The same things were measured in two ways. Each way mixes the same 9 hidden numbers, adds some noise and spreads widely along 4 directions of its own, which tell nothing about the thing.
Some things both ways: the first way, then the second way.
[ 10 -18   6 -25  11  10 -17 -17  -1  17 -14   7   2   9  -7   5  -5  -2]
[ -2   4 -15  38 -15   3   6  -9 -15  -1  11   3  -9  -4   4   0  -2  -3
  15 -23  -1   0]

[-10   9   2 -33 -36  15  -6 -13  15 -10  -8   4  16 -28 -17  19   8 -15]
[  5 -10   2  -2  -3 -17  29  14  12  -8  -1  -7   6 -33 -12 -24 -14  13
 -24   9   9  -1]

[-18  11  -1   0  26   9   1  10   0   0  -9  14  11   4  20  44 -21 -17]
[ 12  11 -39  -5   7 -11  20  16 -50 -21 -14  22  19  -1  29  -8   7  -1
 -22 -42   2  -2]

[ -3  23  18  -9  31 -18 -12 -11 -41   7   9  22  15 -12  -2  20   4  -9]
[  8  -6   6  -2   3  13  -4  -7   1 -17  -8  15  -4  -2   6  26   7  -3
  13   1  -1 -13]

[  5  20  14  19   8  -7  -3   5 -16 -14   0  10  -3  17  19  14  12  16]
[ 23  -5 -15  18  19  10  38   0   3  34  13   0 -19 -18 -29  22 -35  26
  25  -6  -1 -15]

[ 13  15  22  16  -1 -23 -22 -22 -36  16   4  11   5   2  14 -16  12  -7]
[ 11  -7   6 -10   1  -6  16  13  10  -4 -15  -5   7  -7   3  13  20  -6
   0 -17   0  -3]

[ 23  24  12  -4 -15 -10  -2  19 -10  -3 -20 -12   6  -6 -30   7   1  -2]
[-5 -2  5 -5  9  6  5 -4 21  4 12  8  0 -1  8 22 13 -2 16 13  4 -4]

[ -7  -4   1  -2  14   7   0 -13   1   2  -8  -7  12  27   5   0   7 -19]
[ -4  -2 -17  31  -4   3   8  -8  -5  -5  12   4  -5   8  -1   6 -12  24
  29 -10 -15  10]

[  5 -13   8   7   3  -3 -12   6  10 -13   4   2   1   5   3   2   3   2]
[ 14  -3  -4  -3  -5  10   9  -5  -5  24  11  -2 -23 -13 -16  17 -28  20
  -1  -5  -7 -16]

[ -8   9   9   5  32 -23  -7   3 -14 -11  18  11 -13   6 -13  20 -12  -9]
[ 19  29 -52  -8  15  16  33  23 -41  15  18  13  -1   9  15  14  -4   0
   2 -34  -7  -9]

[-12 -42  32 -12  -3  -2   4  -6  -6  -5   6  12  17   8  14 -32  12  -4]
[-13  14 -20   8   1   2   6   0 -16  -8  16  19   7   0  30  -6  10   8
  -4  -2   6  -4]

[ -3   7  -5 -31  -3  17  -1 -26  10   1 -13  -2 -10  14  -9  19  -6  -6]
[  6   2 -10  26  -1   8   0  -9  -5  12   4 -21 -17   5 -23  -9 -14  -1
  11   2  -9   8]

[ 12   3  -3 -10  22   2 -24   0   5   6 -15 -17  11  11 -50   9 -14 -25]
[ -4   8 -24  20 -19 -13  21   6 -17   0  15   5   6  -8  16  -3   3   3
   3 -37   0   6]

[ 11  24  -8   7  17 -12  14  -2   4 -12 -10 -14 -17  35   3  20 -17 -27]
[ 10  -9 -13  13   8   6 -13   2 -12 -20  -3 -10  -3  20   7  -1   4   5
  17   8 -22  -1]

[ 17   2  -8  17   2 -16 -18  -9   9  16   1   1  -4   3   3  -6   9   0]
[ -2 -23  21  -1  -8 -12   6  -1  17 -12 -17  10  11 -21   5 -12  -7   1
 -10  -7  12   1]

[ -4 -14   3  13  -3 -28 -18 -22   2   3  24   5 -17   0   2 -12  -7 -10]
[ -4 -12  27 -19 -19  -4 -25   6  19 -11  -3 -17  -3  -3  15 -18  12 -14
 -25  17   2  -5]

[ 11  29  -7   6 -11 -21  -8 -17  -7  -3   2  11 -13 -12  21  24  16  12]
[ 21  -8   2 -32   9   6   8   6   4   2  -9  -1  -3   0 -17  20 -11  -8
   0   5  -6   0]

[  1  18  -8  42 -10  -7  -5  19  17   7  -4  -8  12   6   9   7  -3 -13]
[ -6  -5  10 -13   0   7  11   5  30   7   8   3   5   3   4   9   3  20
  17   1  -8   4]

[-18 -13 -17   8  29 -29  -8 -22   3  14  14  -6  -1  10  -9 -11   4  -5]
[-13   3   9  21 -14  -3  13  -9  12 -10  -1  -5  -9 -21 -19 -21  -7  14
  -7   9   7   5]

[ 11  21  -5 -15  15 -34   9 -27 -14 -15  10  -1 -29  13   3  12  12   0]
[ 27  15 -45 -20  25  16  15  13 -38  -1   2   6  -1  22  -8  19 -10  -9
   9  -5 -17   6]

[-46  16 -10  -7  20  -3  10 -25  -5   7  18   8   2   4 -10  31 -19 -35]
[ -7  10   7 -46  -7   1 -52 -10 -19 -12 -18 -11   6  36  20 -17  21 -21
 -35  16  -5  14]

[ -7  -5 -10  20  -4 -17 -23  -8   3  -6  -1  -2   5  -5   8   7   6  14]
[  2   0   5 -13 -21  -5   3  -3  11  14  16 -14 -12  -9 -13  15  -5   2
  -3   2  -4   4]

Other things, the second way, with their names:
<467>: [ 14  -1  -3   3  -6 -10   2  -2 -16   0 -18 -12  -2  -3  -6   1   7 -12
 -13 -16  -1   1]
<741>: [ -3   0  -2  26   8   5  13 -23   2  16  -5   9  -7  -4 -16   3 -19  17
  20  -4   7   6]
<223>: [ -5  -3   1  11 -12  17 -11 -10  12  -5  15  -4 -15  14  -2  26   1  11
  33   0 -20   6]
<419>: [  4  -7 -17   9   2  -3   3   4 -21  -6   6  29  13   2  41   2   1  -9
   7 -31   6 -11]
<225>: [ -8  16 -28  48 -13   7  37  -8  -4   1  24  -4 -21 -19 -27  14 -13  41
  27  -9 -10   2]
<770>: [-19  -4  22 -36 -13 -14 -15  -1  29 -15  -2   0  19   9  13  -7  20 -10
 -13  18   6  23]
<232>: [ 14   6 -31  15   2  -3  15   7 -20  -7   1 -12   0   7  -7   7   5  -6
  13 -12 -15  10]
<620>: [ -9  -5  12 -11 -15  -5   9 -10   6   2   4  22   6 -16   2   3 -16   2
  -9 -11  14   4]
<483>: [ -3  -6  20   1   4  14 -10 -19   7  10 -16  14  -3   6  -3   1 -12   0
   7  -2  11   4]
<255>: [ -4 -11   2   5  -3  -8  13  12  21 -21  10  -2   8 -15   7  -8   9  -2
   3  17   1   0]
<63>: [ -1  -7   3  -2  15  13 -23  -5  10   0   8  -2  -3  25  20   4  11 -10
  19  24  -6  -4]
<813>: [  7 -23   5  48  -8 -10   5 -17  -4 -22 -26 -12 -11 -21 -35 -21 -27  16
   3   3  -4   6]
<274>: [ -8   8   7  -1  11   7  -3 -19  12   0 -16  -5  -3   8 -25   0   5  -3
   5  28   6  16]
<760>: [-15  -4  27  -4  -1   5  -6  -8  25  12  -4   8   4   0  12 -12   5  -6
  -2   5  18   1]
<721>: [  1  11  -9  10  -2   6  -8  -6 -18   4   4  -3 -12   3  10  -3   6   3
 -11   1   1 -12]
<16>: [-18   3  -1  -6 -13  -9  -1  -8  10   6  10   2  11   8   3 -12  -4   4
   1   0   2  28]
<675>: [  3 -16   7 -24  -8 -13 -13 -17  -8  10   4  24   6  -5  15  17 -12 -10
 -11  -3  13  -2]
<125>: [  6  17 -29   3  34  19  14   8 -21  13   3  16   5  20  15 -10  -3  -3
  10  -2   6  -1]
<186>: [-16  35 -15 -18 -17  -4  15  -5 -15  -4   7   4   4  -5  -4  -3  14   0
 -27  -2   9  20]
<239>: [  4 -12  -4  19  20   1  23   9  24   4  17   5   4 -12   5  -4  -4  -1
  22  18   8  -5]
<554>: [  0   5   7 -12  10   1  -3  -6  -2   5  -6  11   5   1  15  10  18 -16
  -6   6  15  -7]
<600>: [ 11  17 -27  -8   0  -4  28  15 -11   9  10 -13   0   0  -6  16  13   9
   1 -17 -11   3]
<799>: [  9  11 -23 -23   6  21  -8  -1 -20  -8 -10   3  -3  33  -8  22  -4  10
  16 -12 -26  16]
<188>: [  2   1  -8   1   8   3   3  -8 -20 -15 -12  22   3 -11   6 -12 -12   4
 -19   2  12  -6]
<605>: [ 23 -18   5  10  -7   1   3  14   8  -4   2 -24 -16 -13  -7   1  -4 -14
   1   2 -11 -16]
<672>: [ -7   5   0   9   7  -5  13 -14  -2  -4 -17   8   7  -8 -17 -17  -8  -4
 -10   6  18  17]
<361>: [ -9  20  -3  10  -1   0  14 -23 -11   3  -7  12  -7 -20 -16   7   4   3
 -14   5  23   0]
<454>: [-12  10   9  -8  -5   9   2  -3  20  17   6  -2  -1  10   4   3   7   7
   9  -2   1   9]
<639>: [-16  10   3 -17   5  21 -16  -6   7 -14  10  23   6  21  31  20  23  -7
  16  10   2   2]
<321>: [ 14   0 -13  35  -1   3  26   2 -15   9   0   0 -14 -21  -9  -7 -19   3
   3 -26   6 -12]
<352>: [ -4  33 -42 -37   6 -16   9   0 -53   3  -1  34  31  19  32   2  18 -26
 -25 -29  16  24]
<333>: [ 31   8 -18 -56   5   1  -8  14 -31  12 -12 -14   3  25  -4  17   3 -31
 -19 -18 -14   9]
<46>: [  6   1  -8 -11   2 -14  -4 -11 -15  28   4  -1   2  10  -1   1  -8 -19
  -7  -3   9  12]
<377>: [  5  -2  -9  16   3  -8 -13 -10 -11  -4 -11 -20  -4  12 -11 -20  -2 -12
  -4  13  -4  10]
<398>: [ -2  19  -7 -20  18  15   4 -12   0   7  -6   6   1  18 -13  23  11  -5
  12  14   2  13]
<541>: [  4 -25  22   9   5  18 -12  -8  49  12  16 -16 -16  14 -11  37   2  11
  55  22 -21  -1]
<93>: [  6   5 -22 -20  16  -2  24  12  -1  -4   6   0  10   0 -13  -4  -9   6
  -3  16  -4  14]
<535>: [ 16  -3 -16 -11   0  -7  34  26  -1  -9   7  -4   3 -19  -3   3  -6  13
  -9  -8  -7  -7]
<135>: [ -1  24 -11   9   9  -2  40  -3  -4   2  -8   1  -4 -25 -25   3   5  14
 -12   3  16   0]
<166>: [ -1  17   1  15  19  13  17  -6   5  10 -12   1  -4  -3  -8  -2  10  -2
   3   7  14  -3]
<364>: [  2 -10   7  -2   5   2  -1 -22   6  35  11  13  -3   3  -2  13 -24   4
  15  -3  11   2]
<568>: [ 26 -12 -21   1  -1 -17  26  15  -4  18   9 -22  -3  -6 -15   4 -17   8
   4 -19 -15   4]
<517>: [ 19  -2  25 -25  20  21   3   3  19  15 -32 -18 -13   3 -29   2  -1  -4
  -8  14   3  -7]
<527>: [ 12   9 -11   6   5  -2  10  14   3  23   8 -30  -5   5   1  -6  17 -10
  -2  -2  -4  -5]
<100>: [  4   5  -9 -15  11  17  14   5   5  17  18  14  -4   0   3   8 -17  11
   6   5   0  -8]
<244>: [ -4  -6   0  13  11  11 -24 -40  -5   8   6  18 -11  19  -5  31 -10  -1
  31  23   1   7]
<68>: [ -1 -18   0  19 -17   0  -9   6   7 -20  16  -2  -2   0  27   3   9   0
  16  -7 -13  -8]
<438>: [ -3  26 -15 -11 -12 -13  16  -4 -23  12   0  -1   1 -15  -8 -16   1 -14
 -39  -7  20   8]
<382>: [  8 -12   7  -2   2  -9  10  -2   2 -14 -25  -3   2 -16 -17 -16  -9  -4
 -15   4   8   5]
<360>: [  5   2  14  33  20  14  29 -12  25  19 -20 -13 -18 -16 -45 -12 -17   9
  13  17  13   2]
<711>: [ 10  -4 -16 -32   2  -6  20  19 -18 -20  -8  24  22  -7  17  -2  -7  -2
 -16 -23   2   2]
<74>: [ 23  -8 -11 -15   0 -10  -9   1 -26  10 -12  -3   4  13  11  17   7 -22
  -5 -27  -4  -2]
<710>: [ 20   1 -34  14   1  -8   9   3 -37  -5   3  -5  -5   1  -5  -2 -12  -9
  -2 -12  -8   2]
<139>: [  3  -6  -3   7  -1  10 -11   3   0 -21 -11  -6   1  20  11   4  13   3
  17  -8 -18   4]
<607>: [  3  23 -14  28  19  14  30  -5  -2  27   9  -5 -22 -17 -17   0   1   8
   0  13  14 -18]
<720>: [ -1 -22  22 -10   1   0 -29 -10  19  -5 -13   1   9  21  18   7  11  -6
  15   3  -8   4]
<598>: [ 19  -3 -15 -14   1   0   1  14 -15 -12   0  -8  -3   5   8  16   9   3
  -1  -8 -17 -11]
<682>: [  4  -8 -18   3  15   4  -5  -2 -23 -22  -8  26  14  14  20  -4  -8  -9
  10  -6   0   4]
<245>: [ -8  -9   7  -5 -13   2 -24 -14  10   1  24  -3 -11   7  10  15  -4  14
   9  22 -10  -3]
<386>: [ -6  14 -11  20  -1   1  34  -8   1   2   7   7 -10 -26 -19  11  -5  17
   4   2  11   0]
<189>: [  8  -4 -15  -1 -15 -24   5  -4 -21   1   2  -4   3 -10  -5   0  -6  -9
 -16 -13   3  10]
<174>: [  2 -15  20 -16   2  -9 -28 -14  -3  -1 -20   7   9   5   9 -20  -1 -39
 -21  18  21   4]
<36>: [  7  18 -34 -16  22  -6  19  10 -41  -5  -3  30  19  -3  23 -20  -5  -6
 -30 -10  18  -4]
<42>: [ 11 -17  -6  11   2   4   0   6   0 -21  -3  -5  -4  -1   1 -10 -12   6
   8   4 -14  -3]
<15>: [-10 -12   1  15 -13   2 -34 -25  -6  -2  14   7 -10  16  15   3 -12  10
  14   9  -9   2]
<330>: [-20   4  10  -9 -18  -5  -9 -13  23   0  16 -13  -1   7 -11   3   8  -3
   5  25  -1  25]
<170>: [ 14  -5  -5 -13  -3  -6 -11 -10 -32 -24 -22   8  -1  -4  -5  10  -2 -15
 -22   1   1  -2]
<550>: [ -4   1  17  16  10   1   3 -12  11  12  -7  -1  -8 -14   0 -13   6  -4
 -11  15  21 -13]
<566>: [ 15   2 -29 -23  15  -7  15  -2 -31  10   6  27  12   1   6   5 -24 -11
 -11  -6  13   5]
<655>: [  1 -30  21  -8 -15 -14 -26 -18 -15 -23 -12  29   2 -21  22 -18 -24  -6
 -35   8  21 -16]
<697>: [  0 -28  21  20 -19  -4 -26 -17  17  -2  -8 -20  -7  10 -12 -11 -14  -5
  14   2 -12  14]
<23>: [-12  34 -24  12  -1  -5  27   0 -18   5   8   4   3  -7   5  -5  21   5
 -13 -12  13   6]
<58>: [  8   1 -17   1   3 -10  16  12  -2   2   6 -16   1  -2  -5 -18  -9  16
  -7   1 -11   5]
<168>: [  5 -13  -6 -25  -1   8 -18   8   6   5  24   1  -1  21  18  13 -12  11
  14   7 -22   1]

Some of these things the first way, each followed by its name:
[  3   8 -11  -7  34 -27  -9 -17 -16  -6  -6   6  -9   3  15  23   6  12]
<170>
[ 21  18  24 -23  19  14 -14   5  -9   5   1   6   4   8 -46  17 -17 -27]
<419>
[ 35  11  -4  33  -6  -1  -2  33  22  -5 -21 -23 -17  37  -6   3   0  21]
<364>
[  5  -2  -8   9 -31 -24 -10 -23   9  13   1 -17   5  -2  -8 -33  25 -10]
<770>
[-34 -25 -14  -5   5 -22  -6 -18  -1   6   1   0  23 -14   0 -10  15   7]
<186>
[  8   0   5  19 -16   4  -9  18   8  -9 -22   8   6   0  32  20  11  34]
<675>
[ -2  12 -17  33  23 -38 -13 -14   2   7  22  10 -13   1  26   6  13   2]
<711>
[-28  -6   1 -11  18   0   5 -12  -5   4  11  27   5  -7  28  23   3   3]
<188>
[-24  17  16 -14  18  -3  12  16 -26  -8  -2  13   4  -3 -25  36 -25   6]
<607>
[-24   8  -9 -24 -28  25  -5 -26  18  10  -7  -7  24  -6 -29  12  11 -25]
<16>
[  6  27  -7 -14   9  -4   0 -15  -9  -6 -19  -9  -6  12 -11  33  -9  -7]
<232>
[  5 -23   4  20 -11   8  -3 -12  19  32  -2  21  -5  14  66  -7  13  24]
<483>
[  0  31   5  -1  12 -16  -9   0 -23 -11  -9 -15  11   4 -43  14 -10 -28]
<600>
[  2  34   9  22   4   3  -5  -5 -10  16  -2   4   4  18  12  22  -9 -23]
<720>
[  2  -2 -11  34  16  -2   8  13  11  16 -15  -8  -5  38  33  10   1  20]
<741>
[  7  -9   6  -7 -11   5  -1  13  16 -25 -15 -16   9  12 -20  -1  -1 -14]
<245>
[-15 -29  -5 -12  -3 -12  -8 -18   4  -1  -5   1  -1  -7   0  -4   4  25]
<438>
[ -2  16  -8  -2  17  -2 -10  -6  -2   9 -12  -4  14   2 -15  19  -8 -23]
<223>
[-26  -4  -1   7  13  -8  17  10   4 -11  11  18  -7   3  28  26  -7  17]
<36>
[-17 -11   3  10  28  -2   1  -6  -1 -10   2   1   1  37   7   3   0  -7]
<15>
[  2 -13  15   1  -2 -16  -1  -5  -5  15   4  14   7  -7  14 -16  10  -1]
<639>
[ 20  15 -20  35  -7 -11   0  23  39 -24  -4 -26 -15  23  -8  17 -15 -19]
<168>
[  5 -37   3   3  19 -16 -10 -12  14  -6  19  16 -12   9  23 -14  18  19]
<655>
[ -4   0  18  -1  -4   5   6  13  -8   7  -8   9  -1   8   5  13 -15  11]
<550>
[-24  32  -2 -20  -9  15   8 -22 -11  27  -5  20   1 -12  14  39  -2   8]
<360>
[  2   4  13 -18  -7  14 -10 -19 -16  10 -21  13   9   2  20  18  -5   1]
<467>
[ 12   2  16  -7   6  -4  18  -2 -19  -7 -27  -2   3  34  22  -7  26  28]
<244>
[  6 -13  -6  17  14 -32  -2  12  -2   1 -14 -12   4   6   3  -8  11  25]
<386>
[-22  17  -8 -16  -5 -20  -9 -31 -17   0   2 -14  15  -7 -40  -2  19 -15]
<330>
[-14  25  -4  17  14 -31 -15  -6 -16 -15  16   5   3  -9  -4  18   4 -15]
<535>
[ 29  -3   4  -1 -15 -16 -21 -22   2  -4  -2  11 -28   1  22   6  -4  12]
<605>
[ 20  18  -5   1  17 -11  -2 -10   3  17  -4 -11  -9  20 -11   9 -15 -36]
<139>
[  2  25  23 -19 -10   1  10  -8 -17  -7   2   7  -7  11 -11  10  -8 -17]
<63>
[ -2   8  10 -44  -6   8   9 -47 -10   3  -5  -2 -11  22 -14   6   5 -15]
<377>
[-23  32 -14   9  -4 -28  13 -18  -5 -19  10  -3  -3  -1  10  17  21  -1]
<93>
[  2  37  -3  16   2 -16   2  -8  -6  20  13  11 -21   0   9  25 -12  -8]
<517>
[-18   4 -23  15  47 -17  -4  18   4  -8 -19 -22  20  18 -27  25 -14 -10]
<225>
